The groups are shells around one centre, one inside the other: the same stretched ball of 7 dimensions in 10 sizes.
Known rows, each followed by its group:
[-17  33  -4  30  19 -10 -31 -12 -23 -15   5 -32 -15  45]
(0)
[ -3  29 -21  10   8   5 -16   3   9  -3  22 -27  -4   3]
(2)
[ -8  14 -29 -14  -9   1 -23  -1  10   1  20 -23  11  -3]
(0)
[ -5   4  33   9   1 -15  10 -15 -12  -2 -27  16 -12  18]
(0)
[  5  12  -9  -1   5  16 -14  -8 -16  -6   1   7  14  17]
(2)
[  7  -6   0  -8 -19   1  16   0  -2 -21 -19  30   6   3]
(8)
[  0   3  -1 -13 -23 -20  17   7  26  -7  -5  11   1 -32]
(3)
[ -2 -11   7  12  -5 -19  10   8 -11 -26 -15  13  -6   6]
(7)
[-12  13  -5  -5  -6 -11 -20 -11  -8  -5  -1 -10   5  15]
(9)
[ -7  20  13  18  11 -19  -9  -4 -11  -8  -4  -7  -8   8]
(7)
[-12 -14  -5   2 -11 -33   2  16   7 -18   2  -9  -4 -16]
(5)
[-10  27  -4   8  -6 -15  -1  -4  17  -7   2 -18 -18   6]
(4)
[  2   5  12  16  13 -11  -3   4 -17 -11  -5   9   2  -1]
(7)
[  3  13   0   8  -5  -1  15   3  15 -10  -3   3 -13   0]
(7)
[  0  37 -20   8   7  17  -9  -3  20   7  22 -27 -11   6]
(4)
[ -7 -22   2 -26   3  17 -21 -17 -14  31   5  -5  18  15]
(5)
[-13  23  11  23  15  -7 -25 -20 -36 -15 -12 -10  -9  54]
(6)
[ 14 -35  19 -25 -12   1  26   6   3  10 -16  44  20 -35]
(6)
[  0  -4   7 -15  -5  26  -3 -26 -15  10 -17  14   4  43]
(6)
[  0  -7  18  -7 -11 -14  16  -2   5  -1 -16  19  -1 -11]
(7)
[  5  12   7   8 -11 -14  15   2  -3 -28 -19  25  -1  -2]
(8)
[  2  12  -3  23  22  17 -20  -7 -38 -17  -2   1   2  45]
(0)
[ -2   1 -19   9  -7 -10   4  18  11 -24   9  -9  -7  -7]
(4)
[-19  33  -1  11  18  -8 -39 -19 -15  10  12 -37  -5  30]
(4)
[  0 -25  -1 -11  -9  -5  -2   3 -18 -14 -10  19  16   3]
(9)
[ 14  36  11  22  14  15   7  -9 -11 -12 -12  20  -5  17]
(1)
[-18 -27  19 -15  -3  -2 -12 -23 -20  18 -15  -5  -2  40]
(3)
[  1 -27  -6  -4 -18 -11  18  16   3 -24  -9  17   1  -8]
(9)
[-12 -48   5 -10  14   7 -17   0 -18  25  11 -17   7  15]
(0)
[  1 -34  14 -15 -21 -10  34   8  21   2 -15  20  -7 -19]
(4)
[  8 -42  10 -14 -23  -1  39  12  13 -11 -21  34  -3 -11]
(5)
[ -5  49  -6  22  16  -9 -18  -2   5  -4  16 -27 -10   1]
(9)
[  5  41 -14   6   3   7 -16  -7  -5 -13   5   0   8   7]
(8)
[ -2 -35  19 -23  -2  12  -6 -18 -28  16 -19  24  20  23]
(1)
[-24  26  -2   9   8 -32 -37  -9 -11  -2  11 -37  -3  12]
(1)
[ 18   2  -1  17  -7  11  31  11  -3 -38 -19  37  -7  10]
(6)
[ -6  12  15  12  15  -4  -9 -10 -11   7  -2  -8  -7  16]
(7)
[-21 -10  27  -4  -2 -28  -5 -15  -4  13 -13 -12 -13  15]
(3)
[-22  15  10  20  12 -26 -27 -13 -25 -10  -5 -24 -12  37]
(3)
[ 12 -11  14   3  14   0   3   9 -17   1  -3  24  18 -22]
(0)
[ 14  44  -4  -9  -8  21  15 -11  37  15   5   6  -4 -18]
(1)
[  8  40 -27 -10  -8  17  -1   1  37   9  24 -14   2 -23]
(1)
[-21   8   7  -2  21   1 -43 -25 -23  30  12 -36   2  36]
(1)
[  2  42 -16   6   6   4  -6   2  28   9  24 -24  -6 -19]
(8)
[  4   8 -26   3   7  17 -17   5  -7  -9  18 -10  10   9]
(8)
[ -6 -64  15 -25 -25 -27  16  10 -12 -11 -24  32  15 -13]
(6)
[ -3  22  22   3  15  -9  -9 -11  -1  21   1  -4   1 -11]
(3)
[  8  -2  23   4   8  11   9 -11 -18   2 -19  27   3  16]
(5)
[ 10 -24   6  -1  -5   3  15   8 -16 -19 -16  34  11   1]
(2)
[ -4  -8  11  -9 -14   0  18  -9  16   7 -12   4 -15  10]
(5)
[ -5 -16  -7  -3  -2 -12 -14   6 -19 -15   0   3  14   3]
(9)
[  3   4   4  19   8 -17   6  17  -3 -18   1   4  -3 -16]
(2)
[ 14   8 -13   1  -2   9   7  11   4 -15   5  16  11 -16]
(7)
[  6  23   0  -3   0  16  12  -5  27  16   7  -4 -10  -8]
(9)
[  2  -7  10   9  10  10   3  -4 -13   0  -7   7  -4  20]
(2)
[-11 -27  20   3  -9 -23  13   0  -9 -12 -22  10 -12  16]
(4)
[ -5 -46  31 -15 -12  -7  21  -8 -11   6 -30  27  -3  15]
(3)
[-12   4  -8  28  21  -5 -21   5 -20 -14  12 -28 -12  30]
(0)
[  3 -31   3 -23  -7   7   7   4   6  18   2  10  13 -19]
(2)
[ -3  73 -18  23  16   5 -27 -12   5  -5  20 -31  -9  15]
(3)
[ 11   3   5   9   5  -8   7  13  -8 -17  -4  22  11 -21]
(8)
[  9  -4  16 -11 -20  -5  20  -7  -8 -18 -31  44  10   1]
(6)
[  7 -16 -14 -20 -24   3  22  13  29  -4   3  12   5 -28]
(5)
[  7 -34  -2 -11   4  17  -1   7 -15   4   2  16  19  -1]
(8)
[ -3   6   3  -8  -3   4   6  -4  24  20   8 -12  -9  -8]
(2)
[  6  14 -12  20  10  10   2  10   1 -16   9  -4  -8   8]
(9)
[-19  -9 -10  17   7 -28 -26   8 -26 -26   5 -23  -2  22]
(1)
[ 12 -34  20  -7  -1  14  18  -2 -20  -2 -23  40  11   9]
(5)
[  8  50   0  14  20  19  -9 -10   9  15  15 -11  -4   0]
(4)
[  5 -32  17 -17  13  28  -8 -14 -27  28  -6  18  20  18]
(6)

New rows, each followed by its group:
[ -8  -4 -14   3  -2 -11 -13   7  -5 -14   8 -13   2   5]
(7)
[-17 -50  21 -30   1  -4 -12 -13  -9  42  -1  -9  10   5]
(0)
[ -5   8  -7 -11   9  16 -31 -17 -19  15   9 -11  17  23]
(4)
[  7  33  -9  19   4   2   9   8  17 -14   8  -4 -12  -9]
(2)
[ -6 -88  18 -27 -19  -4  21   5 -17   2 -25  30   9  11]
(6)
[ -2  53   1  17   2 -11   1  -6  21  -5   4 -13 -17  -4]
(5)
[ 11 -15  -8   3   8   7  -3  15 -17 -14   4  18  19 -11]
(5)
[ 11  19  14  -1   5  23  13 -15   7  15  -7  15  -4   8]
(5)
[ -8  25  13   4   3  -9  -4 -14   9  12  -2 -12 -12   6]
(9)
[  4   5 -26 -16   0  31 -18  -6   0  10  18  -7  17  10]
(3)
[  0 -12  10  -4 -24 -16  20  -2  -8 -30 -31  32  -2  13]
(0)
[ 10  50  -6  21  26  18  -8   0  13  11  23 -17  -6 -10]
(3)
[-10  -6   5  -5   6  12 -20 -21 -25   9  -6  -6   3  45]
(4)
[  6 -16  19  12   3 -22  11  12 -23 -25 -19  31   8 -11]
(3)
[ -5  63  10  32  24 -11 -22 -14 -12  -6   3 -17 -11  17]
(0)
[ 16 -11 -19   1  13  22  -1  21   0  -1  21   6  17 -24]
(6)
[ -5  31   8   8   5  -2  -6 -15   1   2  -4  -7 -10  17]
(2)
[ -8 -41   0  -7  -5   9   3  -2 -12  -1  -7   0  -5  33]
(1)
[-15 -44   4 -21   1   3 -20  -9 -23  19   0  -8  13  23]
(4)
[ 13  39 -24  -6 -21   9  15   3  33 -16   5  10   1 -20]
(6)
[-14  15   0 -18   7  17 -30 -29   0  39  13 -28   4  25]
(1)
[-13 -11  -2 -16 -12 -20 -17  -5 -11  -4  -4  -2  14   2]
(3)
[ -9  -4  10  -8  -5 -20   8   3  26  18   6 -15 -10 -26]
(5)
[ -8  28   8  12   1 -22  -7  -6  -1 -10  -5  -7  -9   5]
(2)
[  5  16 -18  15  16   2 -15  15  -5 -11  22 -11   8 -13]
(4)
[  1  -1   9 -10  -7   9   5 -14  -4   4 -14  15   2  17]
(7)
[  4   8  13   0  -5 -20  17   8  19   0  -3  11  -3 -36]
(4)
[-10 -20 -12  -9 -14   7  -7  -9 -14 -14  -9  -1  -1  43]
(6)
[-18 -23  10  -6  -6 -36   2  10  15  10   6 -20 -10 -23]
(0)
[ 18  25 -14  10   0  15  25  19  37  -4  16   3 -10 -34]
(1)
[-10   8   8   0  13 -15 -18  -2   0  18  13 -20   2 -13]
(8)
[-20  -4   0  -7  -6 -24 -26 -11 -22  -9  -6 -11   7  23]
(3)
[ 10 -13  -5 -12 -13  11   9   1  -9 -15 -12  30  16   3]
(8)
[  3 -29  10 -23 -27 -18  25   8  12  -7 -18  32  11 -30]
(1)
[  1  10  -4  23  -1   1  11   3  -6 -32 -11   5 -18  29]
(6)
[ 16 -14  -6 -10 -16  10  34  16  27  -6  -2  24   0 -28]
(8)
[  8  15  10  -1   1  26  12 -17   2   8 -11  14  -7  24]
(1)
[ 20  -1 -10   6  -9  18  34  18  22 -19  -1  24  -6 -16]
(3)
[-12  11 -14  -6 -18 -11  -4  -4  14  -9   2 -16  -8  10]
(3)
[ -5   3  -4   1  -3 -16   1  10  16  -1  10 -12  -4 -21]
(7)
[ 15  -7  -4  16  -9  -9  26  23  -7 -47 -16  37   2 -11]
(1)
[  8 -26  21  -5 -11 -13  20   5 -17 -19 -28  45  12  -8]
(3)
[-19 -14   6   7   4 -34 -10   9  -1  -2   7 -23  -9  -7]
(5)
[ -9 -15  21 -20  -9 -24  -5  -9  -7  13 -13  11  13 -13]
(0)
[  1 -12  23  10  -1  -9  10  -6 -30 -24 -31  31  -1  27]
(1)
[-12 -72  18 -25 -11  -6   0  -5 -30   5 -22  20  14  23]
(1)
[ -1  23 -17  -3 -10  -4 -11  -2   1 -16   3   0   9   1]
(4)
[ -1 -43  12 -10  -5  -9   0   2 -32 -13 -20  29  19   9]
(5)
[ -9 -21   6 -16 -15  -7  -4 -11 -15  -5 -17  12   8  21]
(8)
[ -7  -2 -16  -6  11   6 -25   2   0  17  26 -27   9  -4]
(4)
[  4  22   9  25   2  -5  21   4   8 -20 -10   7 -23   8]
(0)
[ -1 -45   1 -13 -13  -2  16  11   2  -3  -6  12   2  -4]
(2)
[  0  35  10  28   2 -26  16   8  17 -20  -4  -2 -23 -13]
(0)
[  8  23  -7  33   3 -20  11  22  -3 -47  -3  12  -7 -11]
(1)
[-13 -12   4  12  17  -1 -20  -5 -24   2   4 -19  -6  34]
(4)
[  0  -3   3  17  -1 -31   8  20  -6 -31  -6  10  -2 -18]
(4)
[ -2 -20  12 -21 -14  12   2 -21 -17   4 -23  23   9  32]
(1)
[  9  46 -16  28   8   3   9  13  23 -19  16 -12 -19 -11]
(1)
[-11  15   0   0  14  -1 -26 -11  -4  20  15 -26   2   7]
(7)
[ -8  47 -24   1   4  15 -31 -18   4   4  19 -31  -1  27]
(1)
[  4  38 -10  -2   1  26  -5 -17  13  10   7  -8  -5  18]
(4)
[-11 -40  -2 -27 -19  -8   3   2  11  12   0  -4   4  -6]
(4)
